There are 5 ways to turn a row about zero (a turn may also mirror it). The second row of each pair is the first, turned, with some noise. The first 45 pairs use one turn. New pairs use 2 turns, one after the other, and a turn may come again.
In the rows, zero is written as 100.
Known pairs, each followed by its turns in order:
[89, 94, 127, 120, 127, 125, 87, 127]
[123, 121, 137, 119, 122, 115, 108, 86] => Kavan

[118, 89, 135, 96, 116, 101, 80, 73]
[79, 97, 122, 93, 82, 61, 103, 83] => Bov

[99, 140, 65, 133, 106, 65, 110, 75]
[118, 80, 133, 121, 126, 77, 122, 146] => Pubo

[124, 102, 109, 87, 135, 100, 111, 96]
[103, 106, 97, 107, 80, 106, 135, 80] => Kavan

[119, 126, 139, 84, 96, 65, 141, 125]
[117, 163, 89, 100, 137, 95, 83, 114] => Pubo

[87, 97, 133, 114, 97, 123, 136, 88]
[106, 115, 63, 110, 73, 124, 79, 92] => Ris

[90, 117, 135, 137, 79, 99, 105, 126]
[97, 125, 135, 99, 124, 72, 79, 117] => Zuvaf

[110, 95, 93, 136, 97, 87, 94, 77]
[129, 82, 86, 85, 122, 111, 101, 99] => Ris

[139, 66, 130, 80, 140, 141, 90, 103]
[116, 62, 113, 72, 45, 81, 84, 69] => Zuvaf

[123, 131, 87, 118, 137, 127, 65, 132]
[121, 143, 95, 112, 65, 79, 83, 57] => Zuvaf

[114, 135, 124, 108, 116, 138, 72, 113]
[99, 76, 94, 157, 95, 77, 87, 94] => Ris

[78, 106, 91, 86, 141, 104, 131, 125]
[84, 123, 88, 107, 70, 90, 123, 140] => Ris

[80, 120, 72, 61, 91, 91, 90, 84]
[88, 100, 68, 122, 97, 107, 143, 111] => Zuvaf

[140, 63, 115, 134, 115, 80, 120, 137]
[98, 34, 131, 121, 109, 100, 74, 113] => Bov

[91, 110, 83, 115, 141, 83, 136, 90]
[146, 90, 72, 93, 97, 102, 130, 97] => Kavan

[73, 82, 134, 129, 125, 91, 130, 80]
[73, 100, 108, 53, 103, 112, 69, 130] => Zuvaf

[64, 113, 107, 79, 108, 93, 83, 128]
[60, 123, 107, 111, 91, 82, 124, 93] => Zuvaf

[134, 99, 99, 119, 68, 76, 62, 128]
[102, 76, 149, 72, 121, 128, 115, 100] => Bov

[137, 83, 112, 129, 97, 115, 113, 74]
[117, 85, 83, 115, 119, 147, 87, 98] => Ris

[132, 138, 75, 72, 107, 84, 120, 125]
[122, 134, 148, 78, 128, 95, 104, 98] => Pubo

[114, 113, 108, 64, 132, 106, 117, 83]
[107, 110, 125, 103, 112, 138, 72, 97] => Pubo

[85, 99, 110, 110, 75, 68, 109, 60]
[123, 120, 104, 90, 128, 76, 86, 68] => Bov

[138, 70, 62, 135, 125, 116, 138, 110]
[102, 112, 73, 116, 137, 146, 140, 135] => Ris

[123, 118, 77, 85, 136, 91, 128, 82]
[124, 109, 122, 111, 95, 114, 104, 152] => Ris

[77, 78, 85, 95, 110, 96, 70, 107]
[111, 99, 126, 70, 93, 116, 85, 101] => Kavan

[101, 85, 137, 100, 129, 70, 96, 60]
[78, 88, 87, 121, 111, 110, 49, 132] => Pubo

[109, 124, 66, 100, 135, 92, 104, 124]
[139, 96, 139, 80, 103, 87, 95, 104] => Pubo

[92, 91, 91, 74, 114, 94, 85, 108]
[109, 97, 95, 109, 90, 95, 131, 106] => Bov

[106, 66, 88, 72, 109, 126, 131, 65]
[102, 48, 84, 96, 68, 128, 96, 121] => Zuvaf

[104, 126, 83, 67, 88, 105, 99, 92]
[77, 75, 102, 95, 87, 82, 113, 119] => Kavan

[118, 75, 99, 62, 75, 58, 80, 114]
[69, 87, 99, 100, 54, 126, 65, 91] => Kavan

[103, 81, 60, 81, 110, 97, 134, 135]
[125, 66, 69, 128, 93, 130, 106, 112] => Bov

[121, 113, 62, 95, 83, 93, 64, 80]
[67, 85, 144, 93, 96, 86, 120, 107] => Pubo

[106, 124, 87, 112, 67, 123, 122, 81]
[98, 118, 79, 75, 103, 126, 66, 84] => Bov

[109, 110, 78, 72, 125, 115, 62, 88]
[106, 101, 62, 107, 71, 89, 120, 72] => Zuvaf

[123, 102, 86, 80, 79, 128, 96, 73]
[63, 112, 100, 86, 90, 67, 110, 113] => Kavan

[80, 121, 67, 79, 118, 125, 131, 87]
[134, 87, 132, 120, 113, 133, 111, 78] => Pubo

[82, 122, 86, 116, 139, 75, 79, 87]
[86, 141, 66, 76, 101, 110, 103, 86] => Zuvaf

[108, 95, 119, 59, 96, 76, 108, 71]
[100, 98, 137, 80, 76, 121, 73, 106] => Ris

[120, 63, 99, 76, 104, 84, 91, 58]
[52, 75, 105, 99, 121, 112, 70, 94] => Pubo

[122, 97, 119, 78, 99, 114, 117, 127]
[77, 63, 80, 89, 99, 100, 103, 112] => Bov

[98, 103, 65, 116, 85, 105, 58, 114]
[92, 112, 118, 80, 105, 120, 85, 146] => Kavan

[134, 73, 136, 92, 79, 119, 130, 80]
[93, 65, 87, 66, 86, 70, 66, 81] => Bov

[130, 64, 82, 123, 83, 125, 104, 107]
[85, 103, 84, 112, 146, 136, 110, 87] => Ris

[134, 136, 71, 103, 78, 106, 75, 112]
[65, 106, 101, 111, 96, 109, 112, 154] => Kavan

New pairs. What belongs after each?
[64, 139, 90, 79, 107, 96, 97, 69]
[76, 102, 135, 91, 116, 90, 57, 114] => Pubo Bov

[74, 74, 60, 67, 88, 97, 101, 73]
[64, 74, 110, 91, 63, 108, 68, 88] => Kavan Kavan

[116, 109, 113, 104, 138, 130, 125, 114]
[103, 97, 126, 112, 103, 98, 85, 48] => Zuvaf Ris

[104, 65, 116, 113, 118, 118, 134, 94]
[73, 112, 141, 97, 98, 101, 73, 86] => Zuvaf Kavan

[104, 136, 108, 133, 136, 77, 132, 122]
[113, 56, 89, 85, 114, 139, 62, 92] => Ris Bov

[124, 79, 83, 93, 60, 69, 74, 123]
[90, 109, 81, 72, 119, 146, 70, 82] => Bov Pubo

[137, 79, 105, 74, 130, 121, 125, 82]
[113, 124, 148, 124, 130, 98, 92, 116] => Ris Kavan

[126, 59, 95, 70, 116, 95, 73, 106]
[107, 56, 135, 96, 127, 116, 97, 120] => Bov Zuvaf

[73, 73, 61, 134, 123, 66, 79, 139]
[137, 98, 111, 108, 160, 95, 71, 57] => Ris Pubo

[117, 64, 94, 87, 108, 140, 86, 105]
[124, 75, 91, 55, 117, 106, 103, 110] => Bov Bov

[60, 63, 93, 125, 66, 66, 102, 127]
[95, 78, 76, 106, 74, 136, 148, 136] => Ris Zuvaf

[65, 70, 92, 121, 94, 109, 127, 111]
[72, 84, 68, 100, 102, 65, 93, 85] => Zuvaf Ris

[59, 61, 111, 86, 68, 119, 71, 84]
[81, 79, 138, 145, 74, 88, 73, 84] => Ris Pubo

[120, 130, 88, 86, 126, 99, 84, 70]
[72, 91, 105, 79, 105, 75, 99, 138] => Pubo Bov

[77, 67, 118, 94, 97, 112, 75, 59]
[93, 121, 83, 105, 89, 61, 136, 74] => Kavan Bov

[89, 111, 95, 126, 120, 68, 79, 132]
[74, 82, 103, 86, 58, 114, 83, 127] => Kavan Bov

[117, 101, 122, 129, 138, 89, 109, 72]
[55, 90, 99, 122, 118, 85, 128, 94] => Pubo Ris

[99, 92, 115, 135, 81, 125, 94, 67]
[137, 114, 109, 104, 92, 68, 74, 121] => Pubo Kavan

[91, 109, 64, 72, 103, 129, 90, 82]
[97, 115, 117, 103, 114, 113, 149, 91] => Bov Pubo

[141, 101, 71, 74, 96, 131, 132, 105]
[107, 112, 109, 109, 99, 164, 76, 88] => Pubo Pubo

[138, 123, 122, 85, 88, 85, 100, 94]
[72, 78, 77, 80, 86, 113, 105, 121] => Bov Zuvaf

[64, 76, 87, 79, 65, 130, 63, 79]
[78, 129, 105, 129, 74, 80, 44, 85] => Kavan Pubo

[94, 111, 75, 87, 102, 72, 84, 61]
[130, 86, 65, 97, 81, 94, 125, 110] => Kavan Bov

[122, 81, 124, 78, 81, 134, 72, 123]
[66, 88, 69, 107, 129, 77, 80, 122] => Zuvaf Pubo

[71, 80, 105, 75, 91, 103, 98, 125]
[68, 114, 105, 94, 113, 122, 85, 76] => Kavan Kavan

[107, 62, 117, 128, 75, 131, 118, 120]
[107, 70, 123, 81, 90, 98, 149, 126] => Bov Bov

[92, 112, 65, 131, 70, 80, 73, 127]
[119, 70, 88, 115, 151, 86, 96, 75] => Pubo Bov

[127, 138, 76, 117, 112, 141, 95, 98]
[140, 80, 87, 150, 94, 100, 107, 106] => Kavan Kavan

[139, 132, 66, 131, 89, 75, 120, 73]
[159, 114, 100, 109, 55, 101, 92, 76] => Zuvaf Zuvaf

[106, 120, 74, 67, 103, 115, 126, 112]
[97, 92, 97, 76, 112, 119, 56, 111] => Zuvaf Bov

[84, 67, 82, 78, 129, 105, 127, 129]
[131, 68, 124, 100, 102, 137, 76, 114] => Bov Bov

[75, 90, 130, 118, 67, 108, 129, 101]
[102, 105, 93, 66, 107, 148, 119, 103] => Kavan Kavan

[128, 103, 115, 64, 132, 113, 108, 61]
[95, 113, 71, 74, 42, 85, 107, 96] => Ris Pubo

[83, 114, 69, 69, 72, 84, 60, 97]
[138, 99, 116, 102, 62, 121, 111, 137] => Bov Zuvaf

[126, 63, 70, 106, 72, 88, 113, 101]
[110, 112, 128, 101, 124, 60, 109, 73] => Kavan Ris

[85, 117, 134, 74, 108, 118, 64, 60]
[101, 103, 120, 108, 149, 55, 98, 72] => Zuvaf Pubo

[122, 111, 139, 119, 94, 91, 139, 83]
[101, 110, 99, 134, 143, 121, 84, 76] => Ris Ris

[120, 134, 129, 98, 98, 116, 96, 113]
[84, 85, 73, 98, 102, 94, 122, 131] => Ris Pubo

[87, 96, 132, 135, 133, 66, 107, 64]
[78, 130, 118, 96, 44, 89, 72, 117] => Ris Kavan

[132, 73, 117, 70, 123, 121, 79, 134]
[113, 95, 107, 64, 98, 136, 60, 73] => Zuvaf Ris

[128, 88, 75, 65, 74, 113, 61, 78]
[125, 55, 107, 111, 95, 101, 130, 142] => Bov Zuvaf

[141, 112, 59, 99, 65, 62, 124, 142]
[115, 46, 78, 117, 69, 115, 146, 59] => Pubo Kavan

[97, 128, 80, 88, 89, 132, 107, 116]
[96, 100, 124, 89, 129, 125, 71, 104] => Zuvaf Bov

[115, 134, 64, 79, 127, 83, 107, 65]
[85, 66, 117, 135, 73, 111, 137, 80] => Ris Ris

[129, 94, 138, 81, 118, 138, 117, 140]
[53, 86, 122, 93, 87, 67, 133, 130] => Pubo Kavan

[82, 72, 84, 90, 99, 135, 69, 102]
[94, 71, 81, 67, 126, 124, 103, 102] => Bov Bov

[107, 108, 111, 126, 68, 82, 109, 115]
[118, 117, 117, 86, 111, 118, 108, 129] => Kavan Kavan

[141, 78, 120, 125, 105, 104, 62, 120]
[73, 89, 104, 138, 103, 99, 151, 94] => Pubo Zuvaf

[104, 69, 97, 64, 87, 89, 68, 108]
[95, 119, 84, 85, 149, 114, 92, 84] => Bov Pubo

[97, 122, 132, 127, 60, 101, 89, 68]
[93, 124, 137, 131, 80, 106, 62, 105] => Bov Pubo

[131, 123, 127, 140, 82, 118, 67, 136]
[67, 86, 68, 97, 111, 158, 126, 84] => Zuvaf Kavan

[94, 141, 102, 122, 108, 123, 85, 112]
[132, 81, 96, 79, 119, 117, 130, 102] => Ris Ris

[135, 118, 110, 138, 135, 93, 101, 64]
[124, 75, 123, 111, 94, 110, 65, 51] => Ris Zuvaf

[78, 116, 108, 118, 77, 104, 124, 117]
[133, 119, 103, 105, 104, 133, 92, 106] => Pubo Zuvaf

[130, 111, 133, 86, 58, 123, 93, 73]
[73, 109, 131, 140, 106, 106, 75, 63] => Bov Pubo

